The rows of a group lie close to one hidden flat surface of 13 dimensions, which may be shifted away from zero. Surfaces can cross.
Some rows, each with its group after it:
[-17   7 -11  12  16   2  21 -18  -8   0  17   2 -20  -5 -18  19  15  -9]  j_963
[ 19   0  19  -4   6 -10   4 -18  16 -11 -13 -17  -8   4 -29  -6  17 -10]  j_963
[  0   4  12  10  13   5  14 -14  -7   8   5  14  -3  -6   8 -16  -5 -10]  j_963
[ -5   0  -4  20   8  -7  -3  -5 -32   3 -13   3  -2  -3  27  28 -34  -2]  j_341
[ 12   5  16  -5  -9   6  -2   1  -9   0   3 -19   0  -8   1  -8  11  -6]  j_963
[  0 -16  23   2  16 -11   3  19 -22   8  -2  -3   8  10 -16  -8  -5   6]  j_963
[-25  -6 -13  -5  -4  40   8 -19 -12  -7  -7  20  -4   8 -12   6  12  -1]  j_963
[-15   2  -4 -12  -5  15  29  16   5 -30 -10  -2   1   6  -5  -7  -4  10]  j_341
[-11  12 -10   5  14  10  10 -11  22 -18  -2  -7  -2  -9 -25 -19 -10   8]  j_315
[ -6  -9  11  14  22  -7  14  -8 -20   4 -19 -11  19   6  12  14  -6   9]  j_963
[-10   5   2   6 -22 -20   2   1  14 -21   5 -10   5   9  20 -11  -8  13]  j_315
[ 12  -2  -3   1  11 -21 -29 -13   8  -1  10 -20  15  17  -2  -3  17  -5]  j_341
[  8  14   1 -24  -3   1   0  19   1  -5   1  13   5  17  17 -28   3 -17]  j_963
[ -3  -2  -9  -7   5   7  37  10   8  -4   6  18   6  -4  37   1 -23  -5]  j_166
[-29  23  -3  -3  -7   1   8   7  -2   1  15  -4   0  25  27 -15   3 -17]  j_166
[  4 -18   2   3   9  18  -3 -21  21  11  -8  18   4  -2 -21  -8   6   5]  j_963
[ -5   6   9   5  11  13  19  -5 -13 -13   4 -21 -11  -9 -19   1  -3  -7]  j_166
[  5 -19  -2   4  18 -20   9  24   7 -10   2   5  15  10   7   8   4  23]  j_341
[  7   1  12  -3  -4 -14  10  11 -17   5 -22  22 -14  -1  -2   9 -10  -2]  j_315
[ 11 -12  19  13   6 -12  -1 -18 -21  11   6   2   1   1  16   9   6 -10]  j_963
[  2  18 -24  12  21  11 -20  -3  16  -5  13  -1 -10 -19 -15 -11  -9   4]  j_341
[  5   6  12  -4   9  16 -20   5  -6  -4 -15   6  -4  23  -4 -23  -7 -18]  j_315
[-26   4  -3  11   0  -4   0  -8 -16   9   9  -8  11 -11 -18  -9   2  19]  j_963
[ -4  17   1  19  -1   1  -3  -6  17   3  26  -5   4 -11  36 -22  -1   4]  j_341
[ -2   4   3 -11  -5  -6 -12  -4  11  -1 -19 -17  14  24   3  -3  -4 -10]  j_341
[  4   8   9 -10 -13 -18  23  23 -38 -20   6   9 -17  -8   6  -3 -12  -6]  j_963
[ -1   3  12   2  -1 -18  15   3 -32   2   7 -22   8  -9   9   8  11   3]  j_315
[  8  -6  18   7  14  -5  -9 -35 -19   5 -18  -6  10   6 -12  -6  -4 -11]  j_341
[ -7   2  -2  -7 -12 -19  11 -11 -12 -25  13  -5   5 -12 -26 -19  15  16]  j_341
[  2  -4  11   5 -28  -1   4 -12 -15 -22 -24 -12  -5 -16  -5  11 -16  17]  j_963
[ -5 -15  -7   0  -4  -3  14 -15 -22 -13  30   2  -4  -5  -1  16  18  -2]  j_315
[ 15  10  24  -3  -1   2  -3  14 -13  -9 -18 -14  -5   7   7 -10  -2 -12]  j_315
[ -2   0  -7  10   4   9 -19 -49 -12   2  -7  14   3  -5 -10  -4  -3  -7]  j_341
[ 12   1  29  20 -15  -5  -6  10 -17  17  16  -3  -9 -30  10 -14   7  15]  j_166
[ 13  24   9 -22  -2   4  21  10   7   1  -6   0  -6 -14  -9 -25  12 -13]  j_315
[-15  -7  -3  20  10  12  -4   6 -17 -12 -11  -9  -7   9   1  24 -16  10]  j_315
[ 21  -4   5  10  11  -2 -28  -9  33   9  10 -10  18   1  16 -21   7   2]  j_341
[  0  21  -7  -1   5  -1   4 -13  -1   1 -26  27  -4  -4   3  -8   3  -1]  j_166
[-11   5 -19  -6  18  26  -5  19  -9  -2 -13  11  -5   7 -17   8   5   4]  j_166
[ 25  -7   0  -5  -7 -11 -14 -16   0  -7   3   9  -3 -29 -32 -13  -1  10]  j_341
[ -8 -18   8   0 -15  10 -14  -1 -11 -18 -12   4   9  29  12  -1   1   5]  j_315
[ -6   6  15 -19 -20  23  21   8 -19  -6  -5  -3  -5  -9  -8 -17 -13 -11]  j_166
[ 13 -23   9  -4   3   9  -5  12 -11  -3 -16   3  13  -7  -9  -2 -18  16]  j_341
[ 15   6   7 -15  15   2   6  19  19  -8 -17   4   4  15   2 -20  -8 -12]  j_963
[ -3  12   4  15   6 -14 -11  11 -30  -6  11   2   1   0  15 -12  14  11]  j_166
[ -6 -21  11  12   0  10   2 -32   8  23  -8   3  27   0  18   1   4  12]  j_341
[ -9 -11   8  13  15  10 -26   8 -15  15   8 -27  12  19   6   8 -10  -4]  j_166
[ -3  13   1  -5  -1 -15  11  14  -9 -18 -10  -5  -7  13   8   4  -8  -8]  j_963
[ 15   2   0   2  26  -1 -26  -8  -6  10  -1  15  -3  -1 -23 -21 -18 -14]  j_315
[-22 -14  -7 -14  -1  -5  15  26  12  19 -13   2  24  12 -16   9  18  31]  j_166
[  8 -14   0   0  -3 -28   7  11   6   0   6  10  12 -27 -20 -12  -2  36]  j_341
[-14  14 -14 -20   3 -13  19  11  -1 -10 -10 -11   9  12 -13   7  20   1]  j_315
[-18  21  -9  -1  -2  11  -3  -6  22   8 -14   3 -16   9 -24  -2  17  -4]  j_166
[ -3  -4   5 -11  -7  -7   6  19   0  12   9   4  16   7  16 -10   9   4]  j_315
[ 15 -15  19   9  -2  -5   4  24  -8  -5   7  23 -20 -14   0 -12 -40   3]  j_315
[-19   0  -6  -9   3  14   1  -7 -40  -1  12  10  -2  13  -8   0  15 -16]  j_315
[-13  20   0   2   3  -8   9  20 -17 -15  16  -2  -8  11  18 -11   6  -6]  j_166
[  2  15 -11  12  21  23  -8  -1  13   3  -4 -15 -17  -6  -7  13 -17 -14]  j_166
[  4  -1  -5  -7   2  10   3  28  17  21 -10   7  -3  -3   5  14  -7   1]  j_166
[ -1 -12  -4  10   7  -8  -1  13   8  15   5  15  12   0  21   7   4  19]  j_166

New rows, each followed by its group:
[  3  -6   1  -4   0  18  -4  12  16  10 -15 -19  -4 -15 -33  12  -9   8]  j_166
[ -5   9  -3  14   6  42 -23 -10   5   3 -18   2 -15  22  22  16   9 -19]  j_315
[ -1   7  22   2  -6   2  13   1 -10  14  -6  22  -9  -6   9 -21  -9  -7]  j_315
[ 13  -2  -1  11   3  -8 -16 -32   6   3  -8  24   2  -6   5 -11  -6   1]  j_341
[-12  -3  -6 -22  -9  17  19  -5  -7  13   4   0   0   2 -17  14  25 -13]  j_166
[  4  14 -19 -21   7 -11   6 -21  11 -10   0  -1   2   8 -22   2  34 -14]  j_315
[ 12   9  -8   1   9  25  -5  14 -11 -11   5   0 -12 -11  23  -1 -33 -17]  j_166
[ 18  -7  20   5  21  -4  25   8  16 -26  11  -8   2   1   4 -22  18   5]  j_341
[  4  -4   3  -9  -3   2  30   9  12 -14 -26  18  -9 -20 -28  -4 -14  20]  j_315
[-10  12   7  -3  10   0   9 -12 -26   2 -12   8  -7  11 -17  -5   8 -17]  j_315
[ -5 -20  -1  -4   1 -15  -1   4 -18  -2  10   3  18   1 -17  -2  12  20]  j_341
[ 16  -2   7   6  -6 -17  20  -5  24 -16  18  -4  -7 -23   3  -9  -5   8]  j_315
[ 10  -2  15  -7   1 -17 -10  -4 -50  -6 -14   0   0   4 -15   0  -3  -8]  j_315
[-17  -6  -4  -9 -32   1 -10  21  10   3  -4  19  -6  28  19   7  -2   2]  j_963
[ 14 -17  16  10  -9  -1  -2   7 -11  -9  18  -4  -6 -21  -1  -6   1  16]  j_166
[ -7   7 -20   2  11  -4   8 -23   1 -22  -9   3  14  -6  -6  -5  -2  12]  j_166
[-15  10  -2   0   9  11  21   0 -12  28  -1  -5  18  -9  24   3  -8  -4]  j_166
[  4  -5 -16  12   0  18 -14 -13  22   1  -9   4  -3 -12   8  18 -12  10]  j_963
[ -6   9  11  18  14 -18   8 -12 -15  -8  25 -31   7  -9  -1  -9  14   5]  j_341
[  6   0   9   5 -10 -33  -3 -13 -10  -4  10 -14   8   0  14   2   6   1]  j_341
[-14  -6 -12  -5 -15 -17   4 -24 -11  -4   5  -5   9  11   4  23  15  -2]  j_341
[ -3  10   9  13   0   6   7 -18 -12  12  12 -23   7 -25  12  -5 -10  -4]  j_166
[  3 -12  -8   0 -15  19   9 -14  11   6  -8  14   2 -37  -9   5 -17  19]  j_341
[  7  -4 -12  -4  -3   8  -8  -8 -16  13   4  -5  13 -31 -10  11  15  16]  j_166
[-31  14 -10  17   8  12  21  -5  -9  -5  11 -10   3 -25  -9  -7 -10  21]  j_341
[ 13 -25   8  14  15  22  -4 -20   1 -19  12   2  -8  -1 -11  -1   0  -4]  j_315
[ 12  12   1 -16 -29 -13  11   2  10 -33 -10   5 -22   7   6   4  11 -10]  j_315
[-14  13  -4   3  -5  13 -19 -15 -28   0   5  -8  -1  -6 -22 -10  26   5]  j_166
[ 29   8   2  -7 -10  -3  -5  -3   3  -1  -8 -22   4 -17  14  17  25  -3]  j_315
[ -5 -13  10  27  11   2   8  -1  10  14  13   7 -34  -4 -13  25  -9  -3]  j_963
[-14 -21   3   9  -4 -12   1 -33   1   3  18  23  14  14   5 -13   7   5]  j_315
[ 11 -23   7   5  -6   4  14   4 -12  -7 -14  13  -9  -5  12  32 -10   6]  j_963
[  5   5 -14   1 -13   4  -3  -9  16 -14  -1   8  -4  -3  25   4  -7  -2]  j_341
[  7  -3  -1  12   9   9  -8 -18   3 -16  -4   4   7 -21 -11 -20 -12  18]  j_341
[ -6   6  -8   4  19 -21  11 -15   0   3   2  12  -8  24   8  20  15 -19]  j_341
[ -7  14  -5  11  15   4  -5  29  19  13   9   3  -4   1  18 -13 -27  -1]  j_963
[-19  11 -18  -3 -11  -6  -1   0   5 -14 -10  -6   5  -6 -17  -5  -8  21]  j_963
[ -2   5  11  25  11  -8  16 -40  22 -12  -3  -1 -13  -1  -4  -4   1  -4]  j_315
[ 10   7 -14   2  -6  22 -16   1  -4 -12 -13 -14  -9 -12   4  24   3   2]  j_315
[ 11  11  -2  -3  -6  -5   6   8  -2 -20  28 -28  -1 -26   0 -14  -2   2]  j_315
[ -1   0  10   0  12 -21   2   7 -10  18   7 -19   6  10  -3   8   6  -9]  j_341
[-15  14  -2  -1   0 -14  -1 -16  10  -9  -5  16  -7  22 -13 -23  -3  -9]  j_963
[ -4   8  11  19   0 -30   6 -12   6  19   4  16  -6  -2  17  -4 -13  -2]  j_315
[ -4   4  -6 -12   6  -4  -8  22 -14  -1  -8  -4  11   9 -10  -6  -7   4]  j_315
[  7  -9  -2 -11 -13  12  12  11  -8  17  26   1  -5 -20   6  15  19  -4]  j_166
[ 26  12   9 -19 -19  13   7  11  -3 -17 -13   9 -24 -14   0  -5   6 -16]  j_315
[ 17  20   7  -4   6 -39  -5   6   5  -8 -19  16 -11   0 -15 -24 -20  -5]  j_341
[ -5   1 -13   0   9  15  -6  30 -26   0  10  -5  10 -17   3   2   0  18]  j_166
[  3  -5  -5   2   2 -20   7 -17  16 -15  15   4  -7  14   1   5  14  -9]  j_315
[  1   6   3  -5   2  -5   9  -1  -1 -23  -2 -25   3 -12 -28 -12   0  10]  j_341
[ 18 -19   0 -15  -6 -17  -6  14  17  16  -2  10  10 -11 -19  -1   1  14]  j_341
[-12  -8   9  19   0  13   1 -14  16  19  15   6  -9   3   1  -2  12   2]  j_166
[ -1  15   3   3   9 -12  19  14  36 -12 -15   6   3  -2   0 -26 -13  16]  j_341
[ -7   6   0  17  -1  19  -8 -15  -5   7   4   6   0 -22   2 -15  -2  13]  j_166
[-20  11 -25  -5  27  -9  11  14  -9   5  -9  -8   3  12 -21  28   9   1]  j_315
[-10  16   4  10  -2  -3  -7   5 -19  38   6   3  14  -6  35  -4   8   1]  j_166
[ -2   1 -12   3  -7  -3  -8   6 -14  10  12  34  -9 -13   8  -3 -12   4]  j_341
[ 14 -11   2   2  20  16  17  20   2 -30  -4  -9  -6   3   9  12  -4   0]  j_341
